The rows are grouped in 4 different ways at once. Each group adds its own fixed numbers to the row, and there is some noise. The rows also spread widely along 18 directions, which tell nothing about the answers.
(in the rows, 128 means zero)
Known rows, each followed by its group in each grouping:
[105 143 142  97 114 162 147  97 132 138 148 168  78 142 103 129 156 102
 136 120 133 125 130 152 148 132 109 138]
Vinep Zer R fivog
[ 53 116 177 101  89  82 121 148 101 132 132 114 127 134 179 171 104 112
 154 138 137 103 163 147  96 116  96 110]
lunu doz R budo
[ 96 121 154 170 120 119 152 129 118 133 169  89 136 145  81 141  91 164
 154 120 169 165 106 145  96  90 122 166]
Nov Lati C fivog
[139 106 146  70  96 138 117 100 192 100 130  98 178 125 159 175 167 137
 135 116 103 146 106 114 140 224 144 139]
Nov doz F pako
[137 143 114  89 131 126 126 161  87 120 111 114 117 114 130 151 135  98
 120 143 156 150  91 133 122 124 104 115]
lil Lati F budo
[105 112 150 118 117 124 124 154 103 125  93 102 170 148 158 161 101 142
  79  98 142 179 112 120 108 167 165 132]
lil zuti X Gime
[ 97 151 156 100  97 118 143 163  74  93 126 179  98 180 179 133 153  96
 139 179 112 140 128 171 123 104 103 105]
lunu zuti C pako
[125 143  67 117 175 160 129 105  55 180  94 114 153 144  73 106 153 140
 189 132 132 106 197 116 148 100 150 123]
Vinep Zer X Gime
[ 93 147 173 115 138 104 107  87 155 138 107 119 181 145 172 165  87 131
  87 134 126  86 118 103  77 154 121 138]
lil zuti F fivog
[139 121 133 109 123 133 127 117 183 154 152 181 111  75 165 175  61 152
  84  75 113 189 121 115  53 171 135 156]
lil Zer F Gime
[142 147 122 121  92 102 135 121  94 135 132 146  65  43 155 136  76 106
 146 163 120 139 100 120 126 154 153 159]
Nov doz F budo
[114 128 121 138 146 137 117 159 110 106 106 135 148 188 153  69 164  57
 131 129 122  79 139 136 132 123 178  83]
lil doz X pako
[ 91 150 153 135 130 133 137 103 121 172 126 130 120  98 126 111 134 107
 161 145 130  66 137 108 148 141 155 147]
Vinep Zer R Gime
[ 97 172 147 156 169 108 135  78 122 166 155 127 131 109 109 139 119 147
 177  58 127 128 164  83 153 137 165 141]
lunu Zer X fivog
[134 125 155 151 102 150 143 114 114 119  99  97 173 127 111 144 125 132
  86 177  95 107  80 114 135 147 155 128]
Nov Zer R budo
[134 127 131 116 128 148 153 140 136 140 148 181 108 101 135 151  93 134
 110 138 141 142 114 149  75 125 104 142]
lunu Zer F budo
[137 148 158 165 121  74 113  83 161 102 173  61 157 128 111 160 138 126
 159 155 109 104  80 113 108 106 100 122]
lunu Zer F Gime
[168  69  74  77 153 165  88  80  88 162 119 167 109 115 126 191 141 171
  85 141 117 190 143 107 105 130  86 115]
lunu doz X Gime
[140 108 107 118 166 105  95 106 161  78 159 180 155 130 176 132 218  86
 162 129 107  64 165 120 158 165 122  69]
lil Zer R budo
[135 151 111 139 143 163 182 197 129 137 101 116 138 113  86  87 122 139
  99 110 158 133 102 163 134 114 134 135]
lil doz R Gime
[134 172 150 113 122 148 116 108 159 152 138 112 108 108 136 114 185 115
 159 124  76 152  91  72 171 149 153 141]
Vinep zuti C budo
[129  89 123 141  77 119 100  82 140 115  96  49 112 144 100  66 122 135
 106 182 149 100 109 134 148 124 100 190]
Nov Zer R fivog
[105 113  94 116 124 141 139 145  69 143 115 156  83 124 110 106 146 123
 122  84 114 132 198 168 152 128 167 110]
Nov doz R pako
[115 102 117 148 101 100 143 149 120  81 141 104 135 124 125 113 129 122
 148 117 143 135 134 158 150 143 141 128]
lil doz F budo
[ 85 132 143 138 124 161 161 136 119 153 149 156  98 146 100  95 129  77
 159 109 150 111 138 138 135 123 167 132]
lil Zer R Gime
[ 90 113 151 157 124  99 114 128 145 128 128  87 141 131 127  95 133 129
 142  91 136 103 158 104 159  98 100 120]
lunu Zer X budo
[ 90 108 145 123 151 167 128 145 141 154 138 223  51 123 157  81 170 138
  66  74 123 136 166 146 146 135 133 140]
lunu doz F budo
[156 144 128  84  52 187 158 123 156 103 144 183  71 136 118 137 149  82
 112 174  53 160  82 166 120 138 111 122]
Nov Zer C budo
[180 115  84  89 111 135 142 163 154  94 158 149 100 107 139 129 159 139
 168 146 126 187 116 172 114 148 110 141]
Nov doz R Gime
[117 120 112 111 126 118 112 137  59 148  95 116 123 132 132 149 104 143
  99 142 118 143 151 130  97  89 103 112]
lunu zuti F budo
[102 158 135 109 156 121 102 124 153 152 145 137 145 140 156 136 184  89
 168 146  94  54 150 128  97 128 133  93]
lil Lati X Gime
[121 129 122 118 126 137 127 132 169 130 143 140 125 129 145  83 145  93
 186  92 108 129 156  97 153 130 144 124]
Nov Lati R Gime
[ 93  67 138 133 111 126  98 136  79 165 111 124  95  90 141 151 112 150
  70 121 108 140 144 107 126 103 122 106]
Nov doz R fivog
[106 126 130 120  70  94 142 150 155 103 124 104 116  99 125 120  82  86
 135  49 120 133 150 131 163 117 100  97]
Nov Zer X Gime
[107  67 119 109  99 122 115 159 110 118 138 105 145 101 148 156 153 109
 162 160 119  93 137 139 123 137 133  90]
Nov doz F fivog
[ 87 137 182 105 120 161 132 147 128 129 113 168  99 142 164  99 164  85
 122 147 116 131  93  75 188 106  98 110]
lil doz F fivog
[114 141 121 156 145 163 149  99 130 188 112 123 111  94  60  83 113 129
 121 122 135  88 130  86 169  82 104 139]
lil Zer R Gime

New rows. What belongs after each?
[125 142 122 123 129 155 165 131 113 146 130 176 127  96 120 162  94 178
 110 125 113 165 133 145 107 136 129 153]
Nov Lati C fivog
[107 141 144 129 154 127 147 160 152 125 151 150 139 110 144 129 174 175
 144  81 130 150 157 146 141 160 146 147]
Nov Lati R budo
[108 100 149 140  55 116 119 104 109 112 136  54 126 138 101 141 137 112
 159 147  88 155 112 101 169 107 114 113]
lunu Zer X budo
[163 127  94 118 121 107 123 135 113  97 119 177  80  86 163 120 137 136
  92 121 120 160 135 156 148 160 118 136]
lunu Zer X Gime
[ 78  72 133 108 102 129 121 129  85 139 160  97 114 108  96 173 200 113
 192 169 166  96 137 139 172 129  97 103]
lil Zer X budo
[113 132 160 140 136 132 143 142 197 109 159 174 130 168 156  91 112 111
 137 133 142 123 110 124 100  85  74 131]
lil zuti R fivog
[107 147 123 132 151 129 134 123  89 152 120  88 135 109  78 150 139  88
 118 112 166  78 106 132 144 128 138 101]
lil Lati X budo
[ 76 125 158 141 102 107 105 195  83 168  88  81 110  92 160 108 111 123
 101 148 124 113 123 108 111  91 130 124]
lil Zer C budo
[152 114 128 139 106 113 118 145 127 116 150 139  96 107 156 141 140 134
 108 170  97 156  87 146 100 124 122 126]
lunu zuti X Gime
[143 160 107 175 159 144 183 122 160  98 126 177 178 140 110  71  94 117
 144  64 104 136 148  95 173 125 163 115]
lil zuti F Gime
[145 127  91 127 105 176 149 125  87 123 116 112  96 168  61  89 151 109
 133 181 112 127 109 175 135  93 135 132]
Nov doz X fivog
[156 138 130 140 110 110 115  89 134  95 158 140  76 128 137  86 144 106
 171 173 121 161  94  98 167 111 100 161]
Nov Lati R budo
[115 108 156 171 146 160 112 129 129 121 121 173 139 181 140  99 127 113
  68 105  57 161 121  59 131  52 117  72]
lil Zer F fivog
[121 111 128 124 117 130 152 120 131 127 135 114 148 111 115 144 122 150
 159 118 149 148 126 120 157 147 118 143]
lunu doz X Gime
[118 114 144 141 129 142 128 156 102 161 120 148  78 108 140 114 108 154
  60 106 141 179 111 129 109 122 144 156]
lunu zuti R budo
[105 105 123  87  93 131  83 159 138 136 102 125  63 143 175  72 147  99
  81 107 110 145 149 152 113 119 116 137]
Vinep Lati R fivog
[147 207 149 126 109  86 141 161 160 115 148 129  84 104 162 122  82  93
 131 148 134 151  55 156  68 118 110 157]
lil Lati X Gime
[121 135 107 134 151 134 145 144  48 158 114 145  94 122 107 146  96 157
  75  94 167 167 140 178  90 139 174 152]
lunu zuti X budo
[115 130 153 206 137  93 137  58 118 117 164 133 152  81  95 177 114 142
 107 129  79  87 109  89 159 119 138  96]
lil Zer F fivog
[102 100 122 117 129 142 113 109 115 180 135 101 132 122 100 139 127 140
 170 157 154 102 152 118 100  95  94 140]
Vinep Zer X budo
[131 135 156 114 110 105  92 105 140 125 114  97 129 138 155 138 125 108
 104 178 115 102  91 114  94 116  94 130]
Nov Zer R Gime
[135 145 165 179 108 105 161 252 148 118 105  74 153  62 153  84  88 157
 121 142 124 154  63 101 130  64 100 128]
Nov Zer R fivog
[122 208 159 178 177 101 133 101  92 125 111 130 110 167 118  89 117 105
  82 109 141  94 100 137 129 106 161 134]
lunu doz X pako
[111  46  98 138 117 121 104 169 149 158 123 123  97  68 151  74 105 112
 102 107 178  96 148 130 119 135 130 139]
lil zuti R Gime
[108 129 150 120 148 121 121 133  90 101 120 134 155 180 161 131 158 123
 158 139 156 144 131 119 143 142 139 129]
lunu Zer X fivog
[107 140 170 130 103  92 133 221  95 120 136 104 129  69 175 177 152 107
 123 176  97 115  70 140 107  96 106  70]
lunu Lati F Gime
[132 159 137 102 136 128 127 165  58 107  95 140 126 176 151 139 116 113
 112 124 130 203 116 116 117  81 103 100]
Vinep Zer R budo
[ 77  78 139 148 115 105 129 133 139  79 164 153 192 167 171 145 157 135
 179  80  92 117 218 150 126 174 188  99]
Nov Zer C budo
[125 133  93 143 109 158 175 157 112 116 127 139 113 156  97  43 115  78
 198  65 116 161 173 126 187 107 180 114]
lunu doz X pako
[139 171 105 142 160 127 157 196  78 152 109 124 159  71 125 131 122 138
 171 149 119 111 125 122 123  94 142  98]
Vinep Zer X fivog
[117 163 125 128 160 139 140 117  95 137 142 181 136 143 130 139 149 113
 171 163 102 120 136 108 130  91 113 100]
lil Lati C Gime
[130 106 118 128  74 157 144  81 155 131 157 173  69 111 111  97 144 144
 156 142  69 163 156 130 166 140 129 168]
Nov Zer R Gime
[150 170 122  98 119 139 158  75 139 121 145 153 146 105 118 174 103 105
 164 170 114 110  94 131 112 153 116 137]
Vinep Lati F fivog
[141 209 128 102 143 112 150 175  79 122  81 120 148 113 149 143 135  97
 124 151 126 112  89 139 133 142 146 101]
lil zuti X pako
[119 174 181  97 104 140 113 107 162 149 120  99 106 140 152 133 137  98
 107 122  85 148  74  95 120 148 145 141]
lunu doz R fivog
[116 110 128 111 102 160  96  94 177 174 152 102  84 164 101 104 157 129
 128 124  93 136 135 138  84 114 131 156]
Nov zuti X Gime
[141 127 103 101 147 163 147  88 128 121 105 121 176 183  81 123 136 132
 141 132 172 111 143 143 136 132  91 139]
lunu Zer X pako
[118 124 152 151 133 133 131 116 145 125 138  78 150 151  91 127 136 111
 116 156 155  91  70 128 118 107 111 124]
lil doz R fivog
[110 120 133 126 136 130 103 111  87 132 106 192  79 165 172  96 150 143
  79 144  86 139 174 136 129 103 118 125]
lunu doz R pako
[103  76 154 100  73 174 109  99 143 161 138 140  82 157 126 130 127 133
 111 149 111 173 123 117 105 118 105 159]
Nov Zer X pako
[157 117 114 151 162 121  99 108 170 123 136 115 163 132 149 105 109 129
 130 124 135 133 108  83  94 136 144 142]
lil doz C budo
[156 141  92  98 108 154 151  96 138 104 129 189 124 146 136 124 100 110
 162 108  67 194 157 102 147 132 131 115]
lil doz R fivog
[103 129 146 113 118 119  93 112 135 122  98 108 169 161 165 133 155 155
 114 129  67 126 161 106 128 119 109 113]
Vinep Zer C fivog
[113  87 108 161 137 105 108 114  86 147 124  80 132 110 115 109 109 154
 157 100 171 166 148  81 162 134 160 158]
lil zuti X budo
[126 157 120 108 158  87 110 156 169 135 146 135  97  81 168  95 199 157
 168 135 145  85 155 160 135 147 101 156]
Nov zuti R Gime
[ 84  93 156 160 159 106 109 125 117 156 121 104 168 142 146 134  89 199
 120  84 154 179 163  73 114 102 121 149]
lil doz R Gime
[ 96 106 166 150  91  77  81 161 121 149 153 102  20  61 169 107 129 101
 100 121 138 131  91 123 127 116 130 141]
Nov doz X budo
[116  90 119 116 135 175 149 117 145 144 109 146 195  88 117 148 178 161
 141  95  73 114 176  69 215 162 138  87]
Nov zuti R budo
[ 94 149 168 166 156  91 109 106  86 132 119  97 153 152 148 121 104 121
 144 107 116 130 131  59 143  91 151 113]
lunu doz F fivog
[140 117 116 177 102 122 175 130  86  94  85 133 186 100 119 126  58 162
 102 136 110 144 131 124 161 149 163 136]
Nov Zer X Gime
[115 110 131 101  48 127 165 174 153 105 117 123 119  86 149 121  98 145
 131 131 135 151 131 178 130 174 121 169]
Nov Zer C pako
[105 130 115 109 170 109  97 136 103 135 122 142 151 169 166 128 142 112
 154  99 141 103 196 139  83 129 143 103]
lunu Zer X budo
[117  96 109 106  90 161 139 157  78 125 130 158 110 153 134 125  84  23
 175 133 133 154 128 107 113 103 152  79]
lil Zer X budo
[114 116 112 103 128 116  99 151 128 118 135 126 138 161 176 109 161  97
 181  70  81 163 188 105 128 136 174  91]
lunu zuti F Gime
[164 155 123 139 160 132 137 127 150 128 103 134 161  93 146  78 109 123
 154 163 165 105  88  67 159 118  98 153]
Vinep Zer C pako
[161 109  83 113 186 157 113  79 166 166 133 144 170 123 118 115 119 148
 159 140 164  97 152 104  86 150 129 167]
Nov Lati R Gime
[122  38 108  95  71 145  83  96 186 141 126  40 140 114 110 125 129 118
 124 106 124 127 126 106 127 147 111 133]
Vinep doz F fivog
[ 94 125 159 140 184 105 113 137 117 145 163 126 140 113 149 144 161 144
 175 115 206 108 130 112 121 154 149 154]
Nov Zer C budo
[114 141 141 143 124 143 149 179 148 111 116 182 126 139 159  96 122 101
  81  83  92 139 134 141 125 126 149  96]
lil Zer X Gime
[124  98 135 150 122 142 151 131 109 129 163  92 143 115  83 159 144 137
 167 136 161 149  92 125 145 131 138 130]
lunu Zer X fivog
[130 172 157 166 171  60 111 126 161  91 154 101 140 114 152 104 170 160
 174  94 138 135 120  86 187 112  96 132]
Nov doz X budo
[155 119  88 132 144 148 116 118 142 156  83 133 162 102 147  85  92 119
 101 119  88  97 152  98 111 143 173 123]
Vinep doz R Gime
[109 133 143 134 125  96 130 122 140 114 147  96 131 131  97 154 136 163
 122 125 150 134 119 148 123  84  44 127]
lil Zer F Gime
